There are 2 nested groupings, the coarsest first. Each group lies inside one group of the grouping before and may be the whole of it. The rows also spread widely along 4 directions, which tell nothing about the answers.
(in the rows, 128 means zero)
Some rows, each with its group in each grouping after it:
[156  96 131 128 182 158 124 128 100 124 148  89 147 125 120 139 114 123
 128  95]  z_270 vuru
[128 134 137 134 176 133 157 112 123 123 130 138 153 110 131 122 146 140
 187 128]  z_338 Ret
[128 134 135 123 173 132 155 110 114 113 124 117 155 119 113 135 159 123
 157 129]  z_270 duz
[131  91 136 121 159 116 138 133 117 143 130 133 176 119 108 143 176 135
 195  93]  z_338 Repuz
[152 132 128 139 190 145 151  87 106  91 151 156 183  95 138 118 113 159
 232 140]  z_338 Futok
[141 144 145 134 182 124 156 116 119 138 134 133 164 108 129 126 130 134
 179 126]  z_338 ves
[125 115 147 126 154 102 162 125  99 134 108  93 124 125 114 159 178 109
 130 138]  z_270 razu
[109 143 124 135 172 119 174  84 113  95 119 126 146 105 126 114 144 122
 188 148]  z_270 fep
[121 117 132 125 177 125 142 123 104 137 127  95 140 134 115 136 154 106
 140 116]  z_270 vuru
[120 124 108 117 200 152 132 121 118 140 128 115 159 130 107 124 143 107
 152  90]  z_270 vuru
[114 142 137 124 166 119 170 109 108 115 114 120 147 119 115 133 165 123
 168 143]  z_270 duz
[135 122 150 134 176 100 150 130 110 151 135 108 135 130 120 149 136 129
 146 129]  z_338 Futok
[ 98 124 101 123 182 133 151 108 118 141 100 133 159 113  99 148 175 108
 169  89]  z_270 razu
[101 156 117 126 196 125 161 108 137 165 113 146 162 116 102 118 157 121
 180  98]  z_338 ves
[133  96 149 123 140 118 153 110 101  92 134 113 152 103 126 147 174 130
 182 129]  z_270 fep
[105 141 103 126 194 141 142 105 118 135 118 120 161 134 114 116 142 109
 156 109]  z_270 vuru
[143 114 120 128 190 156 135 118 105 119 138 106 152 126 123 127 119 122
 145 111]  z_270 vuru
[132  97 151 114 148 121 141 134  98 120 135  97 144 130 126 156 186 113
 159 132]  z_270 vuru

New rows, each followed by its group in each grouping:
[114 152 100 140 203 142 166  95 106 124 106 124 147 119 110 124 128 111
 145 122]  z_270 razu
[129 130 122 128 177 137 151 107 105 111 130 114 148 120 133 122 139 119
 163 135]  z_270 vuru
[147 110 168 138 169  90 149 137  96 150 139  93 123 136 133 152 131 135
 128 151]  z_338 Futok
[122 118 133 118 166 125 148 119  99 125 129 107 147 127 122 138 169 108
 163 126]  z_270 vuru
[131 113 169 126 127  72 177 131  90 127 103  80 109 128 125 169 196 110
 115 179]  z_270 razu
[132 125 117 126 184 146 143 111 107 116 125 115 161 124 124 121 137 117
 165 118]  z_270 vuru
[141 134 129 128 176 139 156 104 109 100 126 113 151 114 121 127 140 127
 164 137]  z_270 duz
[169 140 136 150 192 159 153  97 111  86 154 130 158 100 153 106  72 166
 182 137]  z_338 Ret
[114 130 133 124 178 129 147 120 127 157 124 129 148 129 115 136 160 134
 172  92]  z_338 Ret
[135 137 127 136 191 113 159 107 111 131 138 130 150 119 128 129 117 141
 182 139]  z_338 Futok
[103 141 110 130 176 127 159  99 120 115 110 122 154 110 116 123 145 118
 178 122]  z_270 fep
[158 119 141 145 169 112 154 123 106 125 139 111 156 121 127 136 120 148
 161 142]  z_338 Repuz
[132 157 114 150 202 109 155 114 121 153 111 113 147 135 108 117 105 129
 129 119]  z_338 Repuz
[130 118 104 117 190 162 137  98 109 101 139 139 184 111 126 125 152 122
 203 107]  z_270 vuru
[117 132 118 126 173 119 166 103 107 127 100 116 139 121 111 137 150 113
 150 134]  z_270 razu
[144 107 143 138 170 114 155 118  94 119 115  84 129 117 121 158 146 118
 128 135]  z_270 razu
[114 150 135 136 183 116 162 120 128 157 112 120 136 127 121 121 143 127
 149 119]  z_338 Ret
[126 127 125 127 183 127 142 120 103 132 129  98 137 126 124 132 142 111
 133 123]  z_270 vuru
[119 123 114 120 190 152 140 120 115 127 125 131 168 122  90 131 153 126
 161  88]  z_270 duz
[128 123 118 121 182 140 141 115 106 126 136 103 152 125 120 129 140 112
 150 110]  z_270 vuru
[168 120 132 126 183 167 153  89  99  62 161 137 178  90 133 118 108 153
 198 135]  z_270 duz
[153 106 144 132 175 151 145 116 112 118 146 130 164 103 130 131 131 151
 192 102]  z_338 Ret
[102 176 119 132 191 113 179  90 122 123 104 124 144 127 114 113 149 113
 149 155]  z_270 duz
[135 126 138 124 162 136 154 113 109 103 125 123 159 115 115 135 159 127
 171 128]  z_270 duz
[172 125 172 142 157 108 162 113  90  86 146  86 130 114 146 141 128 141
 136 184]  z_270 duz
[120 110 142 120 164 118 140 140  96 143 127  92 129 141 116 149 179 104
 139 120]  z_270 vuru
[161 121 152 141 170 120 146 127  88 108 140  64 121 137 139 129 118 122
 112 159]  z_270 vuru
[ 85 126  80 109 205 165 137 103 128 141 117 151 188 121  96 118 176 106
 198  62]  z_270 vuru
[133 127 137 128 180 134 149 125 102 128 126  94 135 123 110 142 139 127
 123 116]  z_270 duz
[122 125 134 119 177 134 153 122 108 127 120 110 141 124 108 140 149 125
 151 119]  z_270 duz
[106 130 119 120 182 121 141 123 117 156 118 101 144 139 108 128 168  99
 138  99]  z_270 vuru
[126 131 122 126 180 139 154 109 110 116 124 125 156 115 114 132 145 128
 164 113]  z_270 duz
[108 157 104 129 204 141 152 106 126 145 114 119 142 126  93 118 123 113
 127 103]  z_270 duz
[135 123  99 137 200 152 141 103 126 123 133 162 197 108 117 113 119 147
 204  90]  z_338 Repuz
[131 139 116 126 193 151 154 117 113 120 129 122 153 118 107 131 125 130
 151 101]  z_270 duz
[120 140 128 143 176 105 160 113 121 144 118 126 158 131 120 120 146 124
 164 134]  z_338 Repuz
[ 99 143 114 134 174 121 163  94 117 116 113 131 153 114 114 124 161 114
 183 126]  z_270 fep
[ 75 120 125  96 162 119 148 134 126 163 102 139 162 125  77 153 230 100
 179  76]  z_270 duz
[146 125 152 130 172 127 159 112 118 129 140 125 159 110 132 131 138 135
 182 125]  z_338 ves
[ 84 140 104 115 182 119 152 111 132 166 107 165 188 129 100 130 194 116
 211  87]  z_338 Repuz
[157  86 126 117 179 161 119 128  99 106 158 105 165 114 121 146 138 125
 173  85]  z_270 vuru
[141 104 127 121 179 147 125 124 102 116 145 111 164 120 118 140 141 118
 166 102]  z_270 vuru
[ 90 114 117 111 186 142 139 127 138 163 120 155 168 120  99 135 189 119
 199  60]  z_338 Ret
[141 150 157 130 162 115 180  83 109 102 134 147 171 102 145 125 154 142
 229 178]  z_338 ves
[153 101 145 131 163 113 144 128 108 124 139 120 169 117 128 144 146 150
 189 124]  z_338 Repuz
[145 130 156 138 169 116 153 128  95 117 129  89 123 125 121 140 137 129
 127 146]  z_270 duz
[117  86 144 116 152 115 139 132 108 132 123  96 134 122 105 160 175 116
 148  93]  z_270 fep
[150 139 149 131 171 127 159 100 112 116 136 138 168 103 129 129 142 138
 209 143]  z_338 ves
[108 117 144 112 153  95 157 131 108 153 115  98 137 140 118 151 207  94
 145 136]  z_270 vuru
[148 109 111 125 200 162 121 129 106 128 141 104 155 126 111 125 109 117
 136  80]  z_270 vuru
[136 133 146 134 174 117 158 118  99 119 124  97 132 137 119 131 134 127
 124 150]  z_270 duz
[127 108 127 135 183 138 145 119 108 123 127  97 135 121 111 136 125 126
 136  97]  z_270 fep
[146 111 186 120 144  99 155 136 113 144 131 108 144 114 128 160 179 134
 167 139]  z_338 ves
[138 152 125 140 166 106 173  91 121 119 122 142 171 114 133 117 146 137
 200 158]  z_338 Repuz
[121 131 133 125 182 134 153 121 130 143 124 130 155 114 122 123 146 138
 176 104]  z_338 Ret
[124 122 123 121 178 139 147 112 107 117 134 112 162 122 123 128 159 112
 181 120]  z_270 vuru
[ 82 124 131 106 177 116 147 134 141 191 108 153 171 125  94 146 214 108
 189  66]  z_338 ves
[154 101 145 125 165 152 143 111 115  95 156 144 178 101 144 132 147 153
 227 112]  z_338 Ret
[108 107 129 101 173 136 137 132 116 145 118 125 158 124  94 152 198 114
 162  81]  z_270 duz
